The rows of a group lie close to one hidden flat surface of 13 dimensions, which passes through zero. Surfaces can cross.
In the rows, zero is written as 128.
Some rows, each with its group after it:
[118 122 100 153 117 152 130  97 128 115 119 127 112  93 138 130  66 163
  95 161 130  92 157 137 118]	j90
[138 132 122  86 127 123  81 109 160 130 150  90 179 129 189 148 117 170
 167 105 114 140 126 114 157]	j90
[150 139 168 109  99 138 103 132 136 144 141 122 116 136 105 121 149 179
 115 113 147 132 126 153  92]	j709
[180 136 151  68  93 104  77 144 134 154 142 133 167 120 157 153  88 124
 142 114 120 139 151 140 149]	j512
[121 111 108 105 114 167 113 148 162 139 119 128  88 111 130 106 166 148
 143 117 108 151 108 143  97]	j893
[ 91 182 138 113  98 124 129 117 155 117 107 165  92 153  91  90 110 125
 166  98 148 117 135 146  72]	j709
[185 143 165 115 105 114 120 130 132 147 129 126 128 148 102 145  82 104
 101 124 128 138 156 154 127]	j893
[ 93 116 118 143 107 103 116 163  92 109 173 179 114 146 136 101 152 214
 133 136 146 143 102  72  96]	j512
[ 85 133 117 126 104 141 135 135 147 114  93 181 121 146 139 123 182  79
 167 115 129 169  91 112 122]	j709
[177 101 100 133 155 115 127  85 145 164 129  84 202  97 173 210 130 100
  96 111 150 162 145 128 180]	j90
[111  51  53 154 124 155 105 110 150 115  88 125 131  77 196 126 107 143
  89 127 120 143 154  99 158]	j90
[145 144 130 103  92 149 106 182 177  90 114 151  94 121 119  80 144  98
 191 134 128 139  98 132 121]	j90
[120 143 125 124 131  87 125 134 113 123 145 133 127 166 131 138 106 126
 147 141 131 138 154 115 133]	j90
[173 191 151  96 179 139 207 163 155 159  83 134 139 123 110 161 168  38
 149 117 104 120 120  98 173]	j90
[122 183 116 129 156 113 157 108  95 178 162  84 109 143 129 192 144 134
 143 100 125 141 121 131 140]	j709
[ 99 142 103 158 141 172 129 111 183  66 137 100  82 178 150 112 126 201
 140 142  86 149  89  62 136]	j893
[104 130 100 151 138 160 140 121 144 112 136 136  97  93 117  97 120 183
 114 121 124 105  99 121  87]	j709
[117 123 108 114 102 101  75  80 176 117 121 105 137 149 121 115 117 100
 165 103 171 158 153 199  88]	j709
[162 147 107 124 123 116 101 138 175 111 152 101  73 174 106 108  68 144
 138 116  99 163 139 124 109]	j512
[ 82 152  97 115 117 187 149 111 171  97 111 169 110 142 165 170 136 159
 153 187  74 148 105  88 123]	j709
[ 91 163 165 131 110 133 127  90 149 126 117 132  97 189  83 102 146 166
 122 105 149 126 137 147  60]	j512
[ 75 129 150 143 114 123 129  90 106 109 147 183 133 162 104 120 118 144
 110 142 127 128  95 138  75]	j709
[142  68  78 162 144 147 116 161 106  96 155  77 103  97 161 132 152 105
 144 192  97 150 101 132 192]	j893
[132 116 154 105 108 133 103 142 103 142 127 137 134 126 154 120  96 158
 109 115 102 108 149 111 146]	j512
[131 168 129 122 150 111 176 128 132 116 107 124 117 149 104 159 127 123
 150 214 133  90 201 129 127]	j709
[158 149  91 151 172  81 166 176 110 139 160  91  81 131  95 127 136 146
 135 132 150 128 163  94 126]	j512
[141 186 120 163  85 184 161 126 145 116 110 188  88  97 124 155  89  91
 120 108 125 142  67 100 140]	j893
[143 153 154 105  63 177  84  90 169 145 124 138 136 116 147 164 121 168
 123 101 137 148 115 160 100]	j512
[ 77 132 146 108 105 127 110 119 102 131 103 144 115 146 140 101 112 107
 150  96 120 108 143 144 135]	j709
[154 164 152 118  84 144 121 129 122 123 154 175 108 125 102 161  82 146
 123 180 122 124 120 153  98]	j709
[150 151 164 126 156 156 200  99 125 150  69 147 193  93 127 202 154  70
  93 175 134  88 151 129 169]	j512
[147 115 123 120 100 176 104 154 136 147 111 103  79  84 129  92 131 164
 118 100 127 109 135 152 121]	j512
[126  99 120 197 165 126 152 150  98 132 143  63  50 171  72  82 187 112
  98  81 135 162  94 124 123]	j90
[106 133 160 120 156  87 132 121 103 109 136 127 147 181 115 109 113 102
 140 137 112 111 138 131 135]	j893
[108  83 105 104 137 120 120 139 165 111  82 135 150 168 178 122 142 100
 136 132  92 166 160  76 169]	j512
[130 180 136  88 151 132 153 160 151 137 113 111  91 128  91  89 141 136
 178 121 112  94 149 135 102]	j512
[152  46 141 124 133 131 118 136 167 110  99 129 166 118 121  99 166 170
  72 187 141 119 171 124 105]	j893
[128 151 126 119 120  77 130 100 126 144  85 130 169 157 150 167 105  46
 151 110 167 131 195 135 165]	j893
[133 125  96 122 131 131 121 173 104 134 134  78  56 124 123 126 129 113
 165 169 105 126 169 158 146]	j893
[135 178 129 134 156  96 159 127 118 117 156 140 133 140  98 141 108 107
 153 141 135 121 113 120 121]	j893
[145 141 129 160 168 132 152 118 126 101 146  75 164 127 137 162 171  97
 155 167 146 116 106 128 182]	j893
[146  62 110 167  70 161 152 139 119 132  20 174 124  75 149 153 142  66
  56 184 171 128 209 134 161]	j893
[102 193 132 137 135 109 161 140 138 111 124 127 115 139 101 113 191 112
 206 114 192 111 113 125 115]	j90
[110 115 160 178 113  88 124 125  53 142 169 142 105 146  66  95 130 132
  88  99 176 127 110 172  73]	j90
[116 144 130 104 155 162 165 137 124 146 135 140 119 125 140 165 159 193
 116 174  80 118 121  88 123]	j90
[141 140 105 113 138 116 126 118 159 137 155 144 173  76 135 134 128 145
 146  99 156 128  93 123 108]	j893
[ 75 156  95 126 162 141 153 115 114 135 167 159 137 103 138 151 158 130
 164 115  98 138  36 107 114]	j90
[164 130  88 134 107 123 137 151 178 138  50 106  81 125 108 114 121  62
 131 105 165 149 208 137 129]	j512
[137 132 109 171 131 120 124  98 101 117 200 120 124 139 135 176  78 158
 100 140 114 159  81 118 130]	j512
[152  89  78 150 162 112 124 167  99 126 180  98  98 132 147 136 110 134
 118 146  78 175 106  87 161]	j512
[149 115 127 136 133 160 123 149 168  82 151 118  84 172 114 110 103 162
 117 168  63 155  96  98 120]	j893
[122 123 160  97  67 195  84  94 169 152 122 130 135 124 159 163 181 197
 113 101 123 169  85 152  96]	j709
[107 109 135 147 141 116 131 155  86  96 155 133 122 148 124 117 148 105
 150 171 108 129  95 127 150]	j90
[129 139  63  99 164 146 185 189 138 176 125 150  49  95  99 148 165 142
 138 166  83 149 143 115  79]	j893
[106 170 183  66  70 149  81  75 145 150  88 147 168 156 184 153  65 149
 130  70 108 109 165 128 150]	j709
[164 150 164 100  74 140 101 142 130 146 131 149 126 120 132 142 112 128
 127 104 129 140 119 144 132]	j709
[141 168 110 140 174 127 144 108 176 106 150  62 111 144 103 113 119 159
 153 117 134 116 126 121 119]	j512
[142 182 147 132 131 176 145 122 156 109 103  92 114  78 117  94 113 158
 142 111 147  48 132 136 146]	j90
[122 165 126  98 135 173 146 127 150 129  96 160 125  83 143 108  66 124
 136 114  79  77 116 108 142]	j90
[ 94 138 138  97 127 125 116  76 132 143  98 110 144 166 153 159  84 109
 128 142 102 116 194 154 139]	j709

New rows. What belongs after each?
[ 84 156 132 129 127  79 138 108 102 153 117 135 155 136 122 134 183 125
 160  96 211 119 160 134 107]	j512
[113  99 148 115 156  98 118 137 113 119 144 115 194 114 142 105 181 140
 151 125 157 102 114 123 140]	j512
[122 116 138 130 122 104 100 133 122  97 161 102  98 202 113 116 124 139
 146 175 108 153 137 145 118]	j90
[152 138 117 133 116 128  84 139 107 128 194  72 114 111 144 140 115 114
 173 108 129 150  77 163 160]	j893
[159 117 153 109  93  90  88 142 129 157 111 101 142 110 117  91 144 131
 135  74 210 109 185 166 114]	j512
[135 131 165 105  69 126  75 175  81 114 153 156 110 130 144 105  84 131
 151 139 108 117 116 136 150]	j709
[153 175 144  85 106 104 119 120 181 135  83 102 131 157 119 138 131 100
 176 128 168 124 208 160 120]	j709
[ 80 168  81 106 122 173 126 102 170 119 120 130 112 107 166 149 127 120
 196 113  99 143  86 131 128]	j512
[138 124 106 126 105 156 121 145 141 110  97 143 120  73 144 113  93 107
 150 156 125  96 150 141 150]	j709
[150 118 113 114 125 121 131 145 159 135 113 135 136 104 116 129 163 115
 142 144 157 142 139 149 104]	j893
[ 66 153 107 151 141 134 167 107  91 124  86 156 124 131 161 146 112  79
 142 115 120 106 139  94 174]	j893
[132 131 145 139 157 114 151 123 162 105 141 163 162 166 122 101 123 170
  90  78 118 149  83  43 116]	j709
[161 151 130 110  94 153 102 121 185 107 100 148 135 121 140 120  74  75
 147  97 112 146 106 128 144]	j893
[137 110  78 166 129 116 134 128  92 146 162 143 108  76 129 137  75 152
  84 107 144 131 121 111 119]	j90
[127 137  75 150 136  98 150 123 108 152 132 123 134 110 150 190 140 106
 140 131 168 158 150 110 148]	j893
[121 190 126 106 103 157 125 107 131 133 125 124 131  99 165 163  97 159
 164 133 134  90 148 126 153]	j709
[166 146 138  89 133 118 148 138 176 168  71 144 135 145 108 139 142  55
 131  75 125 166 149 125 123]	j90
[117 132 129  99 148 107  90 102 120 134 170  95 149 158 167 131  62 161
 131  90  74 127 124 107 152]	j90
[146 110 155 125 110 126 114 200  76 130 139 126 102 109 125  83 150 129
 139 119 134 100 123 128 158]	j709
[100 118 153 170 164 163 177  95  96 129 142  99 100 161  82 154 189 152
  81 195 103 115 105 158 101]	j90
[146 171 154 117 127 137 172 202 105 140 115 153  93 127 117 113 167 129
 151 110 125 113 120  70 156]	j709
[131 203  82 136 118 107 155 136 138 130 132 154  59 142 112 153  49 139
 151 133 128 132 173  95 111]	j893
[163 132 137  97 103 131  99 149 187 157  94 121 119 118 122  85 142 115
 137  19 146 155 122 128 112]	j90
[ 99 116 163 145 155 113 141  87 101 112 133 128 179 156 128 125 117 130
  94 136 123  97 124 121 138]	j512
[128  97 163 114 111 125 108 162 150  87 112 160 146 151 130  70 149 148
 127 141 129 123 130  95 129]	j709
[156 106 112 151  65 150  87 125 130 134 108 112  95 111 157 138  83 155
  85 121 148 144 177 131 149]	j893
[ 80 176  75 165 180 113 185  93 123 138 108 103 118 114 140 130 108 122
 141  62 150  97 147  85 146]	j90
[181 116 152 158 132 160 136 158 102 122 139  86  95  95 107 113  97 172
  74 156 117  78 141 135 151]	j90
[102 110 123 131 148 160 138 105 140 119 108 107 147 122 155 138 163 144
 121 142 112 114 124 118 155]	j90
[108 136  96 180 146 141 148  95 152  85 102  82 103 146 120 128 126  86
 144 171 145 121 142 152 144]	j90
[170 148 171 127 136 140 118 128  91 159 180  80 114 150 122 154  94 156
  95 102  82 125  99 134 154]	j893
[147 150 113 128  90 177 127 105 171 132  75 136 121  94 166 159  92 139
 108 118 134 121 161 112 151]	j512
[ 91 144 100 121 165  96 140  84 129 142 111  84 112 165 114 124  97  95
 144 109 120 115 186 156 114]	j709
[169 122 159 130 136 182 151 149 164 100 102 114 103 119  97 111 142 139
 103 188 102  96 129 133 129]	j893
[127 156 146 130 160 140 142  67 160 103 101 114 183 135 133 139  79  73
 128 134 112  88 132 150 156]	j512
[123  92 155 104  86 151  69 139  88 159 140 126 110 104 140  87 103 148
 107  66  99 120 103 170 122]	j893
[109 138 131 111 136 138 144 127 120 142 117 109 119 151 148 158 171 130
 149 143 114 132 144 119 150]	j709
[130 121 157 109 141 148 146 159 149 135  79 129 135 144 149 103 170 145
 116  82 110 124 133  62 161]	j709
[104 120 137 146  74 101  78 100 104  96 147 185 196  93 169 122  86 148
 133 108 199 112 118 123 134]	j512
[118 110 156 115 133 151 139 139 112 141  89 131 109 121 106  98 139  87
 115 127 102  99 142 162 124]	j512
[186 139 107 123 117 115 129 131 136 146 150 141 133 102 127 183  81 124
 110 166 136 148 149 139 124]	j90
[152 121 160 110 124 115 135 152 123 152 118 101 146 157 133 159 210 108
 137 136 146 153 150 125 153]	j709
[ 80  99 140 136 106 144 125 123 106 107 106 161 117 131 108 101 158 121
 127 182 141 108 137 167  93]	j709
[120 188 154 112 132 108 148  87 111 175 133 153 175 103 118 152 119 140
 126  58 173  96 120 129 107]	j893
[ 88 120 136 102 165  98 120 122 111 111 156 131 196 154 185 138 142 173
 153 127 104 117 123  65 162]	j512
[124 116 113  96 172 138 104 148 135 101 172 100 141 112 161  99  94 132
 169 137  50 113  82 109 162]	j512
[138  95 143  96 100 146 123 132 185 142  61 152 127 140 113 110 178 129
 102 134 138 152 173 140  84]	j893
[104  96 140 100 157 162 107 111 171  99 112 100 158 161 169 100 141 154
 128 126  65 125 117 102 153]	j512
[173 162 206 124 164 128 166  89 150 122 157 126 189 175  75 173 136 130
  90 185 108 117  96 140 110]	j512
[132  77 107 131 146 157 144 105 146 162  83 127 138 113 142 144 131  87
  68  96  93 159 127 125 138]	j90
[134 107 135 169 135 167 151  88 173 104 117 118 122 177 116 158 152 166
  61 161 109 168 110  98 119]	j512
[127 149  99 140 146 130 139  66 202 129 138 131 138 147 109 154 120 143
 112 105 135 173 103 126  71]	j709
